The rows are grouped in 4 different ways at once. Each group adds its own fixed numbers to the row, and there is some noise. The rows also spread widely along 11 directions, which tell nothing about the answers.
In the rows, 128 means zero.
Known rows, each followed by its group in each grouping:
[106 176 104 117 131 129  59 152  95 100 168 133 127 141 153  84  62  94
 162  88 138 120  88 113 124  90 134 144 115 130 125  69] => j_8 K j_635 Q
[122 127 127 115  90 102  79 152 126 123 178 129 164 138 136 116 139  97
 139 147 127 127 117  98 104 120 148 165 101 110 114 149] => j_742 G j_147 H
[115 136 143 115  95 166 124 109 130 107 122 115  70 162 155 119 143 154
 127 108 146 115 151 176 147 104 115 134 146 117 130 161] => j_742 X j_635 Q
[141 103 105 100 150 147 129 117 114 151 108  86 152 138 123 133 118 113
 125 107 118 124 180 138 144 127  90 121 149 108  96 127] => j_458 G j_286 S
[160 161 111  97 135  85  95 189 128 119 146 124 168 153 145  92 130 123
 120 111 136 135 150 126 150 130 124 164 139 151 104 109] => j_458 B j_191 S
[134 183 105 114 140 119 129 142 119 146 115 148 173 174 117 100 113 126
  91  93 146 159 165  84 103 143 134 147  85 134 128 107] => j_8 B j_416 H
[ 90 129  95 123 174 113 133 125 115 140 150 109 135 110 120 104 103 114
 155 105 162 113 125 144 142 124 166 118 123 139 116  93] => j_458 U j_286 Q
[112  83 115 145 108 204 150  24 167  96 108 104  68 134  92 160 153 142
 107 125 181 122 160 156  76 131 116 124 112  77 161 191] => j_8 X j_147 H
[138  93 125 117 124 182 138  35 115 151  92 133 123 147  91 157  99 129
 117 130 116 150 145 134  88 161 109 112 147 113 139 155] => j_458 K j_416 Q
[119  91 142  78 137 132  80 176 106 173 191 107 203 147 146 124 124 123
 139 147 117  80 118 114 144 175 169 139 125 105  84 138] => j_8 U j_191 Q
[140 120 145 116  94 133 101  90 120 128 144 167 141 152 112 123 108 135
 120 151 127 146 106 122  99 163 143 147 137 126 137 146] => j_458 X j_416 H
[139 108 147 121  94 169  78 124 103 115 112 110 129 134 147 138  80 101
 146 124  67 124 118 115 129  81  56 112 138  98 110 122] => j_742 G j_635 S
[115 133 127 134 152 137 154 145 127 161  81 105 138 134 121 129  98 129
 147 116 115 145 160 130 150 118 112 107 160 159 112 100] => j_742 X j_191 S
[148  94 145  89  91 144 132  71 131 137 130 144 117 161 118 136 163 147
 115 154 141 149 155 166 127 177 142 152 169 121 135 196] => j_458 X j_147 Q
[138 114 124 119 161 149 153 104 104 161  88 115 157 128 102 144 104 119
 115 122 111 156 180 117 135 156  89 108 135 121 125 113] => j_8 X j_416 H
[118 109 174 143  96 143 160  73 128 147 136 175 110 127  95 153 161 176
  98 171 130 137 107 121 104 193 172 106 112 130 155 163] => j_742 K j_635 H
[147 153  88 144 139 141  80 120 147  88 158 140 138 133 110 112  81 114
 100  98 157 126  95  86  69 110 118 146  78 117 126  88] => j_458 G j_635 H
[122 123 163 139  99 115 136 124 141 125 101 134 106 118 126 139 153 138
 146 159 113 152 129 145 145 117 125 117 154 151 139 145] => j_742 U j_147 S
[148 156 146 115 118 100 125 140 142 145 147 160 152 160 118 115 145 159
 101 145 150 147 126 114 121 179 183 149 132 168 126 139] => j_742 B j_191 H
[108  81 108 128 171 148 136  71 130 138 156 111 115 106  96 139 122 139
 142 131 170 110 122 162 122 167 172 109 141 129 123 129] => j_458 G j_416 Q
[200 167 141 121 124 166  74 133 139  79  58 108  82 169 153 120  65 154
 106  83  85 135 136 148 157  61  17 108 194 155 112  84] => j_458 B j_286 S
[154 100 151  89  58 158 101 140 134 126 116 107 164 173 146 144 173 114
 100 142  94 125 193 116 119 119  58 164 117  61 114 205] => j_8 X j_147 H
[123 117 149 117  90 138  79 159 132 129 106 109 141 141 145 126 111 113
 175 131  78 118 119 128 148  79  95 128 167 127 103 129] => j_458 G j_147 S
[132 148 159 110  83 169  81  91 139 118 114 145  82 193 137 116  85 163
 149 127 141 137  87 152 117 121 162 130 193 167 132 134] => j_742 U j_635 S
[148 155 128 132 120  85 122  97 104  97 117 165 112  93 113 110 113  73
 150 141 137 211 132 136 133 122 103 142 151 157 169  97] => j_8 U j_635 S
[169 126 200 165  97 158 106  84 157  86  91 156  57 105 107 162 117 165
 129 170  96 141  85 146 129 131  87  94 190 160 164 125] => j_8 K j_191 H
[133 143  79 157 215 122 145 132 139 117 148 101 126  97 102 125 108 135
 100  91 172 124 136 117 117 130 127 106  83 145 114  64] => j_742 G j_416 Q
[112  93 129 121 164 149 130 122 102 130 130  78 106 106 144 137 125 140
 134 122 117  99 148 168 177 121 107  90 134 113 107 120] => j_742 U j_147 Q
[133 113 131 114 126 135 136 110 107 112 123 108 102 125 143 118 148 142
 113 112 126 112 165 169 169 125  92 115 134 104 119 141] => j_458 B j_286 S
[163  99 138  84 142 158 117  88 117 153 174 142 143 168 123 134 138 180
  76 139 144 104 131 144 126 224 165 130 137 117 101 159] => j_458 G j_191 Q
[123 151 131 175 120 148 153  96 170  83 124 148  70 126 111 133 156 176
  75 113 168 125 113 123  90 115 131 112  67 127 159 138] => j_742 B j_147 Q
[108  94 130 140 145 122 154  84 105 114 160 119  80  86 122 128 138 139
 129 139 156 123 126 172 156 152 138 101 134 124 138 125] => j_742 X j_286 S
[196 174 146 153 112 146  94 117 167  75  89 159 111 150 108 136 102 152
  68 120 118 163 114  87  88 109  64 127 116 147 153 102] => j_8 B j_147 H

New rows. What belongs after each?
[124 144 138 140 110 104 153 116 148 132 116 143 128 128 109 130 160 129
 108 143 147 153 147 114 105 133 142 136 108 135 144 146] => j_742 U j_286 H
[213 128  68  97 166 114  93 196 177 104 139  76 207 150 122 137 151 108
  58 104 146 130 194  94 102 121  49 186  98 109  81 127] => j_458 X j_147 Q
[109 113  96 115 116 145  94 135 147 123 185 116 161 158 125 121 140 146
 101 114 165  80 110 100  80 147 167 149  64  85 104 149] => j_458 K j_147 S
[ 81 125 113 130 108 147 108 142 147  85 143  80  86 127 159 102 153 120
 162  90 154  73 151 177 144  61 120 140 116  89 121 161] => j_458 B j_191 Q
[118 120 145 134 101 160 164 124 147 144  82 109 117 151 127 149 173 155
 105 123 111 128 180 127 129 114  96 110 111 105 117 169] => j_742 G j_147 S
[114  84 146 106 147 149 135 136 127 205 124 118 201 140  96 157 128 134
 134 149 105 116 140  95 119 180 155 109 133 125 101 139] => j_8 G j_416 Q
[112 134 102 118 134 136 133  81 101 113 125 120  98 115 122 113 119  78
 156 105 155 161 167 157 136 110 115 138 138 116 146 126] => j_8 G j_635 Q
[109  96 133 113 142 139 144 110 120 155  96  97 137 117 105 136 130 111
 170 132 130 138 172 155 159 133 130 116 173 136 132 137] => j_8 B j_635 H
[124 107 104 127 147 138 122  87 114 104 141 112 110 116 118 121 118 133
 119 112 146 118 141 151 132 134 126 115 115 110 131 125] => j_458 B j_147 H
[122 146 129 127 171  88 133 177 150 139 137 116 137 117 118 108 141 147
 157 128 165 125 131 150 174 150 177 126 171 191 119  91] => j_8 B j_191 S
[127 142 145 139 132 129 104 111 113 141 136 169 143 138 111 123  69 139
 127 132 116 148  71  93 100 145 156 110 121 164 135  94] => j_742 B j_416 Q
[ 90 103 131 157 126 118 138 123 146 134 144 145 146  98  95 132 126 127
 150 146 141 125  91 113 102 139 158 120 105 130 136 123] => j_458 X j_416 S
[153 121 170 109  92 181 123  80  82 109  96 149  82 151 154 127 115 172
  89 115  78 124 141 160 166 134  59  92 138  97 133 143] => j_458 B j_635 S
[128  87 155 122 167 127 120 154 117 160 186 131 169 106 115 134 123 165
 120 160 129  87  97 120 157 211 175 104 130 137 105 107] => j_8 X j_191 H
[146 151 114 101 155 134 122 153 123 138 115 108 137 159 142 108 116 147
 108  89 130 114 161 141 160 120 109 124 144 142 102 107] => j_458 B j_286 Q
[151 158 126 136 139 114 142 128 163 133 137 153 135 148 103 129 157 157
  83 130 166 149 133 107  92 157 155 143 101 157 130 131] => j_742 G j_416 Q
[115 177 121 132 155  99 186 123 124 164  95 157 136 128 104 111 144 118
 131 116 149 185 174 124 139 155 158 129 134 169 144 107] => j_8 G j_191 Q
[150 153 110 155 144 151  92  94 103  85 146 162 123 103 113 123  58  92
 101 103 116 152  87  78  80 110  77 114  68 108 146  66] => j_8 G j_635 Q
[ 71 118 153 129 121 177 105 141 138 110 112  72  64 134 165 119 129 155
 183 104 127  64 124 187 181  65 127  96 161 117 116 132] => j_8 U j_147 Q
[109 107 168 142  68 151 134  55 111 123 107 164  89 121 113 144 133 135
 138 159  97 144 114 140 114 139 121 111 137 109 161 168] => j_458 K j_147 H
[110 124 134 118 131 170 102 101  69 150 128 129 126 151 141 124  56 143
 130 112  89 121 100 114 134 138 123  86 122 121 110  92] => j_742 K j_147 S
[154  88 149  87 165 136 148 169 145 172  96  67 156 142 133 151 181 173
 113 137 109  96 201 176 197 155 102 114 182 135  79 155] => j_458 U j_416 Q
[104 120 124 133 132  94 160 127 102 140 124 122 135  96 123 120 145 103
 140 131 124 147 156 133 154 122 121 114 115 127 133 122] => j_742 B j_286 S
[171 124 150 101 109  82 131 101 100 126 137 170 134 114 122 119 151 111
 121 162 113 183 148 154 152 177 122 150 166 149 146 153] => j_458 B j_191 Q
[120 132  74 112 129  97 146 119 110 145 125 119 189 125 108 115 142  59
 125 113 135 173 203  98 101 121 110 167  81  94 124 143] => j_458 G j_147 H
[129 104 147 127  95 140 131  84 123 106 125 137 100 115 128 133 151 122
 129 139 118 133 144 161 130 127 105 129 136 106 148 174] => j_458 B j_191 Q
[ 93 163 135  93 181  99 162 210 101 240  81 120 210 159 131 104  94 142
 163 105  87 129 157 110 196 145 171 100 170 189  79  68] => j_458 U j_286 Q
[118 136 128 146 146 130 120 172 179 108 153 105 106 131 125 122 146 177
 127 120 179  90 103 144 138 121 162 126 130 158 111 109] => j_742 X j_635 S
[131 108 146 139 128  84 157 136 113 167 125 154 180  90  97 148 146 106
 127 170  91 176 133  86 129 163 126 115 111 142 128 121] => j_742 G j_147 S
[145  92 139 102 110 163 105 119 130 112 146  98 119 129 137 145 166 122
 116 132 126 101 165 150 137 127  85 138 129  80 117 170] => j_8 G j_635 Q
[105 149  82 108 125 139  99 151 124 127 119  90 154 167 141 107 105 102
 146  82 137 115 166 122 113  81 107 153 113 105 102 119] => j_458 K j_416 S
[131 146 126 158 144 132 126 131 168 114 105 115 105 119 100 137 113 143
 140 123 149 135 117 125 116 107 130 120 150 173 137  95] => j_742 K j_635 H
[110 114 130 121 168 125 132 163 145 146 118  90 125 121 128 122 128 153
 167 120 137  99 140 172 183 122 139 114 184 165 101 107] => j_458 X j_416 Q
[121 142 120 109  92 133 113 111 135 141 103 128 149 174 122 120 116  96
 145 117 133 163 154 116  90 101 129 160 138 134 131 160] => j_742 B j_416 Q
[113 118 174 126 100 147 130 106  82 129 121 146 102 116 143 135 141 133
 130 142  80 128 137 144 156 135  90 101 122  98 141 142] => j_8 K j_416 Q
[130 161 137 111 115 143 126  89 113 144 120 168 134 179 112 110 111 154
  99 117 148 155 135 113 105 170 160 134 119 140 143 132] => j_8 B j_416 H
[124  88 103 113 125 164 118  25  80 120 149 147 128 116  97 131  75  79
 132 131 148 172 127 125  87 167 119 129 117  92 154 130] => j_8 X j_635 S
[ 88 136 149 162 132 163 125 102  85 115 108 126  76 105 146 116  57 129
 157 108  89 121 104 141 153  91  95  75 131 126 135  82] => j_742 X j_191 H
[160 168 156 136  62  87  87 210 168 100 139 157 176 155 140 121 164 116
  94 146 106 148 123  69  90  93  81 179  82 123 120 144] => j_742 X j_416 S
[ 69 156 135 168 100  94 155 119 146 122 139 164 109 109 113 108 147 117
 155 141 166 153 101 119  96 118 190 135  92 145 161 133] => j_742 U j_191 S
[135 151 137 119 147  98 143 223 185 117 163 106 132 140 142 115 227 191
  89 125 178  86 162 144 174 146 153 150 108 143 104 138] => j_8 X j_147 Q
[155 147 138 117 133 122  85 146 172 103 158 132 107 152 135 111 133 170
 125 130 169 106  96 159 134 142 169 149 168 169 117 124] => j_458 U j_191 Q
[152 138  98 148 160 140 145 130 153 125 123 138 166 116  92 143 127 127
  68 107 134 138 139  74  77 133  93 125  57 109 124 105] => j_458 G j_635 Q
[147 136 108 156 177  87 145 119 156 100 119 126 117  79  88 133 136 113
 130 138 169 178 135 130 129 136 125 123 135 170 149  85] => j_8 U j_147 S
[140 140 113  82 117 118 112 102  77 109 157 130 114 150 160  90 136 115
 115 103 141 138 175 175 161 143 119 156 135 107 125 151] => j_458 B j_191 Q
[141 113 121  96 117 134 136 138 111 178  97 109 197 147 118 146 128  79
 127 128  87 163 191  94 115 123  83 145 124 107 105 149] => j_742 G j_635 Q
[127 117 124 111 111 132 104 120 100 128 125 113 146 144 135 123 107 103
 137 121 110 142 148 125 125 112 100 132 125 113 118 137] => j_742 B j_416 S
[ 88 156 123 160 150  74 159 196 153 164  92 129 180  95 103 113 117  94
 186 128 115 151 138 101 143 100 144 130 139 178 124  80] => j_458 X j_191 H
[105 144 140 140 111 107 125 200 128 151  96 111 173 117 141 129 130  87
 158 122  66 137 149  87 141  62  81 124 108 125 105 114] => j_742 G j_147 Q
[117 127 133 189 153 164 166  81 197 110  81 137  70 110  74 148 107 181
 121 120 167 126  85 133  97 122 138  84 143 170 153  97] => j_458 X j_286 S
[108  94 167 135 123 147 142 147 122 160  93 110 139 101 131 148 132 126
 163 141  62 107 144 139 165 109  90  91 155 120 110 136] => j_458 G j_191 Q
[114 130 115 100 120 108  95 158 116 128 208 135 167 147 141 102 144 127
 110 122 163 104 113 110 114 153 179 161  77 113 110 140] => j_742 B j_635 Q
[146 119 100 115 134 112 133 138 163 159  73  93 184 143  94 147 125  77
 149 128 124 181 184 103 101 101 104 155 159 159 121 143] => j_742 B j_147 Q
